The rows come from 4 hidden closed curves, with some noise, and rows from the same curve form a group. Each curve winds through 4 dimensions. The rows are also pushed far along 2 directions, which tell nothing about the answers.
In the rows, 128 means zero.
Known rows, each followed by its group:
[124 119 121 112 103 144 168 141 154 136 116  88 132]
M
[139 159 130 139  95 127 140 107 124 141 118 119 137]
R
[173 141 115 146  78 141 163 103 129 111 111 121 163]
C
[150 126 118 135 142 124 127 142 116 108 129 148 127]
K
[ 99 131 121 160 162 119  91 146 132 161 164 151 127]
M
[106  69  82  93  74 170 182 151 157 117  93  70 118]
R
[110  91 106 109 120 150 156 147 157 113 110  98 117]
R
[157 123 119 115 113 140 150 145 148 115 127 111 161]
M
[130 140 135 136 122 133 117 105 137 127 130 124 156]
M
[117 142 148 120 138 121 123 117 134 140 131 114 127]
M
[140 148 133 153 166 110 100 131 100 123 149 174 121]
K
[130 112 133 105 132 127 129 138 116 118 121 131 118]
R
[171 186 153 134 137 110 148 132 126 138 137 139 137]
C
[117 122 142 104 124 132 141 127 141 131 122  99 126]
M
[183 212 160 182 126 101 114  76 115 143 147 160 167]
C
[106  78 108 121 102 142 144 131 138 131 114 110 111]
K
[123 157 128 153 148 124 108 112 142 116 121 158 128]
C
[152 115 101 138 102 144 151 138 139 112 109 130 139]
C
[106  86  97 112  88 145 135 135 120 130 111 110 117]
R
[ 95 115 122 127 115 134 125 114 130 139 123 108 114]
K
[162 149 119 105  64 155 185  89 147  88  80  75 162]
K
[ 76 119 133 135 184 114  62 127 121 130 140 170  97]
C
[101 117 121 146 137 127  96 113 130 135 140 140 135]
M
[ 80  55 115 107 152 132  97 148 111 117 128 133  91]
M
[161  95 122  83  61 154 198 123 151  98  81  74 137]
K
[114 124 128 108 105 137 135 114 132 126 111 100 128]
R
[ 98  77 106  89 111 162 155 141 153 103  98  84 120]
R
[ 98 115 116 125 136 130 131 148 128 150 136 118 105]
R
[176 199 140 184 134 108 134 113 128 150 147 160 150]
C
[105  58 118 112 127 133 129 156 124 132 123 135  90]
K
[155 156 137 151 114 120 120 104 109 132 136 141 149]
C
[ 85 123 133 141 140 121 103 106 123 147 132 129 102]
M
[132 181 150 132 166 108 110 125 108 128 142 138 125]
K
[161 141 119 143 114 122 142 140 113 131 132 146 133]
R
[167 156 135 129 103 125 166 132 125 140 129 110 141]
C
[ 85  95 107 107 112 150 127 116 133 118 109  93 116]
K

New rows. What belongs after each?
[149 134 130 137 126 120 121 124 106 132 140 141 140]
C
[ 78  71 111  82 136 147 112 145 137 104 106 115  98]
C
[139 126 131 112  98 132 152 128 118 139 128 100 136]
C
[152 146 126 136 123 134 165 138 153 118 122 120 138]
R
[136  97 121 103 125 140 144 145 135 102 111 118 124]
R
[121 145 138 145 137 122 100 103 133 133 137 134 149]
M
[ 57  81  99 125 173 135  77 152 134 122 127 157  88]
C
[126 138 112 140 134 137 129 123 149 107 108 145 130]
C
[164 123 124 132  99 134 173 139 138 123 116 124 131]
K
[110  99 140 106 132 122 123 132 122 135 125 123 103]
K
[182 169 114 145  95 141 181 121 162 102  99 130 159]
C
[137 144 116 163 123 118 120 127 119 141 139 155 133]
R
[140 180 155 158 176  97  80 108  95 128 154 177 128]
K
[148 143 124 129  89 133 139 104 118 125 113 117 145]
R
[138 119 117 137 132 124 123 153 110 140 139 154 116]
R
[ 94 151 130 137 153 122  92 107 115 135 138 131 123]
K
[160 144 142 154 114 116 130  97 122 129 126 151 140]
K
[151 140 109 145  98 141 148 102 132 108 111 123 150]
K
[204 142 115 107  53 144 208 135 137 100  90 103 160]
R
[145 139 114 158 104 136 136 111 145 126 126 130 158]
M
[149 157 115 139  85 147 158  93 152 105  95 111 158]
C
[ 27   7 105  96 163 133  58 151 101 132 131 138  63]
K
[144 156 119 114 115 140 162 126 132 106 112 102 139]
K
[ 97  76 101 106 107 142 110 138 110 125 116 125 111]
R
[ 53  97 136 118 207 105  60 170 110 158 162 164  67]
C
[112 114 108 158 133 133 109 126 134 137 140 141 137]
M
[158 162 123 154 139 123 129 125 117 117 136 154 139]
K
[145 123 120 133 139 126 130 148 119 114 129 150 119]
K
[140 128 114 148 124 131 119 111 120 112 124 147 136]
K
[173 183 141 152  86 133 168  81 152 123 108 104 175]
M
[210 222 158 170 111  97 137  99 103 141 138 166 159]
R
[124 108 115 145 114 133 125 112 130 125 123 136 125]
K
[115  75 101 114 136 145 137 157 139 104 118 130 116]
R
[138 131 128 141 155 128 125 140 132 118 142 152 126]
R
[154 173 151 155 158 107 105 132 129 146 163 158 155]
M
[125  96 123 112 145 132 123 157 129 118 134 134 122]
M
[133  89 114 104 135 137 135 155 117 103 117 134 114]
K
[147 220 161 203 179  89  84 115 129 181 184 182 154]
M
[134 123 114 159 125 127 122 124 130 123 133 146 139]
M
[106 139 130 152 168 112 101 154 123 157 156 161 102]
C
[116  97 122 127 144 128  97 134 119 119 135 141 126]
M
[123 117 138 101 102 133 152 118 136 129 111  96 120]
K
[171 193 150 191 151  99 126 118 125 151 159 174 145]
M
[127 161 130 123 141 126 136 130 122 123 129 119 129]
K
[125  92 119 134 113 132 122 117 124 120 117 138 124]
K
[144 109 112 118 109 144 135 117 120  90 109 129 136]
K
[ 86 128 135 125 144 118  95 107 114 138 132 124 109]
K
[ 79 116 143 125 179 110  97 150 121 167 156 135  86]
M
[162 163 129 139  82 129 154 103 127 134 112 114 150]
R
[167 200 161 170 174  97 118 116 127 140 158 174 139]
R
[142 104 108 112  90 139 144 134 109 117 109 122 131]
R
[ 68  50  85  96 109 163 142 163 158 134 119  84 113]
M
[ 69  98 108 131 170 132  95 157 139 133 130 150  90]
C
[150 184 164 154 160  96 130 126 123 158 153 149 119]
M
[118 115 102  94 101 156 155 123 133  86  96  81 135]
K
[121 114 115 149 161 124 104 145 122 122 145 163 117]
R
[138 160 147 133 130 118 153 133 143 148 136 115 125]
M
[157 154 153 147 138 111 122 108 119 123 134 151 133]
M
[ 78  81 111 104 118 140 103 128 117 133 119 111 105]
R
[180 241 159 198 126  95 125  84 116 168 153 165 156]
R
